There are 7 hidden switches. A switch that is on adds its own fixed numbers to the row, and there is some noise. The rows also spread widely along 9 directions, which tell nothing about the answers.
Some rows, each with its switches (1 for on, 0 for off) after it:
[-28, -2, -11, 32, 0, 30, -1, -18, -15, -13, 18, 11, -25, -21, 77, -18, -14, 31, 1, 73] | 0 1 0 1 1 1 0
[-2, 24, -45, 63, -1, 14, -7, -19, 19, -3, -7, 19, -9, 20, 14, -10, -1, 26, 17, -23] | 0 0 1 1 0 1 0
[-19, 32, -14, -1, 27, 37, -36, 4, -6, -10, -19, -11, 1, -21, 6, 60, -30, 4, -1, 12] | 0 0 0 0 1 1 1
[21, 7, 17, 30, -14, -9, -14, -21, 28, -15, -43, 23, 20, 24, -15, -5, 45, 0, -17, -56] | 1 0 0 0 0 0 1
[18, 40, -20, 29, 15, -17, -4, -18, 46, -6, -9, -1, -13, 4, -32, 27, -17, 0, 7, -23] | 1 0 1 1 0 0 0
[19, 16, -25, 36, -6, 15, -13, -12, 36, -3, 0, 1, -10, 9, 6, 12, -20, -10, 1, 7] | 0 0 0 1 1 1 0
[10, 5, -11, -1, 16, 6, -10, -9, 26, 11, -10, -9, -7, 19, 6, -19, -11, 11, 2, -21] | 0 0 0 1 0 0 0
[-16, 22, 8, -6, 35, -9, 38, 0, -10, -18, -12, 26, -25, -7, -2, 21, 42, 32, 23, -5] | 1 0 1 1 1 1 1
[-6, 36, 43, 27, -7, -3, 12, -2, 28, -5, -22, 35, -8, 5, -11, -21, 14, -8, -4, 6] | 1 0 1 1 0 1 0
[-1, -12, 4, -10, 27, 47, -14, 1, 12, -7, -2, 3, 12, -12, 17, 15, -14, 6, 13, 15] | 0 0 0 1 1 0 1
[8, 32, -11, -5, 26, -33, 20, -7, 22, -5, -8, 1, -28, -1, -22, 31, 5, 10, 11, -13] | 1 0 1 1 0 1 0
[47, -34, 8, 12, -24, 5, -20, -9, 43, -25, -3, 28, 39, -9, -8, 34, 22, -37, -6, 1] | 1 0 0 0 0 1 0
[16, -7, 28, 6, 14, 27, 23, 2, 29, -14, 9, 18, 2, -15, -4, 17, -5, -22, 21, 37] | 0 0 0 1 1 0 1
[18, 14, 40, 1, -6, 28, 3, 2, 43, -6, -10, 32, -1, -7, -7, -2, 2, -38, 4, 23] | 1 0 0 1 1 0 1
[-1, 30, -14, 2, 1, -27, 12, -3, 7, -1, -4, -5, -30, -7, 27, 11, -7, 14, -9, 16] | 0 0 1 1 0 1 0
[4, -7, 4, -34, 20, 15, 7, 4, 8, 3, 7, 17, -17, -7, 13, 6, 16, -1, 16, 21] | 1 0 0 1 1 1 0
[24, 3, -16, 12, -13, -9, -30, -12, 35, 3, -13, -20, 4, 20, 16, -6, -18, 0, -19, -13] | 0 0 0 0 0 1 0
[-17, -6, -15, -24, 31, 26, -6, -1, -5, -3, 7, 7, -10, -20, 16, 21, -2, 20, 19, 19] | 1 0 0 1 0 1 0
[13, 6, 9, 12, 18, -29, 49, -7, 21, -15, 1, 5, -20, 10, 5, 2, 17, 21, 16, 4] | 0 0 1 1 1 1 1
[0, -28, 49, 16, 12, -4, 29, -13, 10, -38, 2, 23, 15, -26, 0, 15, 27, 6, 0, 37] | 1 0 0 1 0 0 0
[10, 70, 18, 31, -26, 16, -21, 6, 34, -3, -46, 50, -7, -2, -23, 28, 16, -46, -13, -19] | 1 0 1 1 1 1 1
[3, 9, 44, -12, 20, -49, 50, -4, -1, 0, -28, 5, -21, 31, -15, -25, 54, 17, -1, -28] | 0 0 0 0 0 1 0
[5, -36, -19, 44, 18, 34, -6, -20, 8, -34, 21, 11, 31, -21, 8, 40, -5, 12, 24, 22] | 0 0 0 0 0 0 0

New rows. What belongs after each?
[-5, 64, 13, 35, -24, 16, -12, -1, 26, 11, -37, 16, -27, 20, 13, -25, -10, -18, -20, -2] | 0 0 0 1 1 1 1
[4, -2, 35, 28, 17, -26, 44, -16, 12, -25, -7, 5, -1, 13, 4, -13, 26, 30, 9, 2] | 0 0 1 0 1 0 1
[-10, 21, 2, 54, 26, 2, 35, -25, 10, -17, 20, 14, -23, -6, 7, -1, -8, 20, 31, 40] | 0 1 1 0 1 0 0
[22, 6, 11, 24, -36, -25, -20, -10, 37, -10, -10, -11, 1, 3, 47, -14, -19, 0, -45, 26] | 0 0 1 1 1 1 0
[38, 27, 53, 39, -12, -45, 45, -15, 54, -16, -22, 19, -12, 22, -15, -17, 17, -18, -7, 0] | 0 1 1 1 1 1 1
[27, -2, -8, 6, 6, -25, 22, -9, 8, -19, 7, 12, -3, -12, 2, 44, 31, -3, 7, 3] | 0 0 1 0 1 0 0
[7, -13, 2, 11, 1, -1, -7, -9, 9, -11, -15, 2, 8, 8, 20, -4, 13, 17, -11, -8] | 0 0 0 1 0 1 0
[8, -28, 50, -17, -3, 11, 18, 10, 16, 3, -2, 29, 9, 13, 35, -53, 27, 3, 3, 21] | 0 0 1 1 1 1 0
[-13, 35, -16, -4, 8, -7, -11, -3, -17, 5, -20, -5, -29, 2, 24, 17, 12, 14, -15, 0] | 0 0 0 0 1 1 0
[16, 17, 3, -35, 20, -11, -5, -5, 35, 7, -5, -21, -16, -1, -6, 14, -23, -8, 0, -2] | 1 0 0 0 0 0 1
[46, -17, -4, 13, 6, -28, 3, -24, 49, -13, -12, -2, 6, 31, -17, -4, 31, 6, -7, -43] | 1 0 0 1 1 0 0
[-2, 23, -37, -22, 8, -10, -19, -8, 9, 3, 5, -11, -27, -22, 36, 22, -21, 17, -10, 16] | 1 0 1 1 0 0 0
[0, 26, -27, 57, 2, -2, 21, -29, 27, -7, 6, 15, -34, 15, 0, -19, 7, 18, 17, -3] | 1 0 0 1 0 0 0
[-7, -3, 21, -32, 16, 33, 10, 19, 10, 13, 21, 20, -7, -18, 23, -11, -20, -14, 33, 54] | 0 0 1 0 0 1 0
[-7, 38, -2, -7, 23, 15, -17, 1, 28, 18, -8, 4, -20, 19, -6, -18, -17, 5, 15, -7] | 1 0 1 0 1 1 0
[17, -14, 10, 19, -5, 7, 12, -11, 31, -26, 5, 14, 1, -10, 16, 13, 7, -2, 3, 31] | 1 0 0 1 1 1 1
[29, 6, 14, 33, -15, -20, 26, -16, 55, -16, -1, 22, -4, 11, -1, -17, 6, -3, 9, 4] | 1 0 1 1 0 1 1
[14, 23, 39, -6, -8, -31, 24, 5, 23, -10, -10, -3, -21, -19, 2, 24, -11, -27, -23, 44] | 0 0 0 1 0 1 0
[-1, 0, 10, 27, 34, 15, 14, -12, 31, -21, 8, 2, -4, 2, -18, 10, -9, 16, 23, 21] | 1 0 0 1 1 1 0
[14, 35, -12, 14, 12, -38, 39, -19, 19, -3, 10, 17, -47, 4, -2, 9, 21, 5, 23, 13] | 1 1 1 0 1 1 0
[1, 25, 23, 21, -20, -22, -5, -15, 17, -10, -20, 5, -17, 11, 17, -16, 17, 0, -31, 14] | 1 0 0 0 1 1 0
[-41, 27, 33, 14, 12, -2, -2, -5, -32, -17, -38, 3, -10, -14, 27, 1, 21, 33, -33, 8] | 0 0 0 1 0 0 0
[9, 13, 30, 16, 46, 3, 0, -14, 20, -12, -33, 0, 7, 18, -36, 10, 12, 10, 3, -36] | 0 1 0 1 1 0 0
[-10, 25, 19, 14, 31, -5, 44, -15, -1, -3, -15, 16, -32, 8, 0, -16, 22, 21, 22, -7] | 0 1 0 1 0 0 1
[18, -12, -26, 52, 2, -7, -5, -21, 21, -32, -2, 3, 16, 3, 14, 27, 9, 27, -1, -8] | 0 0 1 1 1 1 0
[2, -1, -24, -35, 20, -18, 5, 3, -11, 1, 4, -8, -15, -12, 28, 31, 8, 20, 7, 5] | 0 0 1 0 0 1 0
[-11, 7, 79, -44, 32, 22, -13, 24, 4, 8, -42, 9, 21, 5, -26, -4, 9, -16, -7, -9] | 0 0 0 0 0 1 0
[29, 0, 8, -23, 0, -44, 11, -11, 27, -1, -3, 1, -10, 5, 4, -2, 25, 1, -7, -11] | 1 0 1 0 0 0 0
[-11, -25, 39, 10, 6, 55, -15, -8, 25, -8, 14, 24, 11, -11, 41, -40, -17, 1, 9, 65] | 1 1 0 1 1 1 0
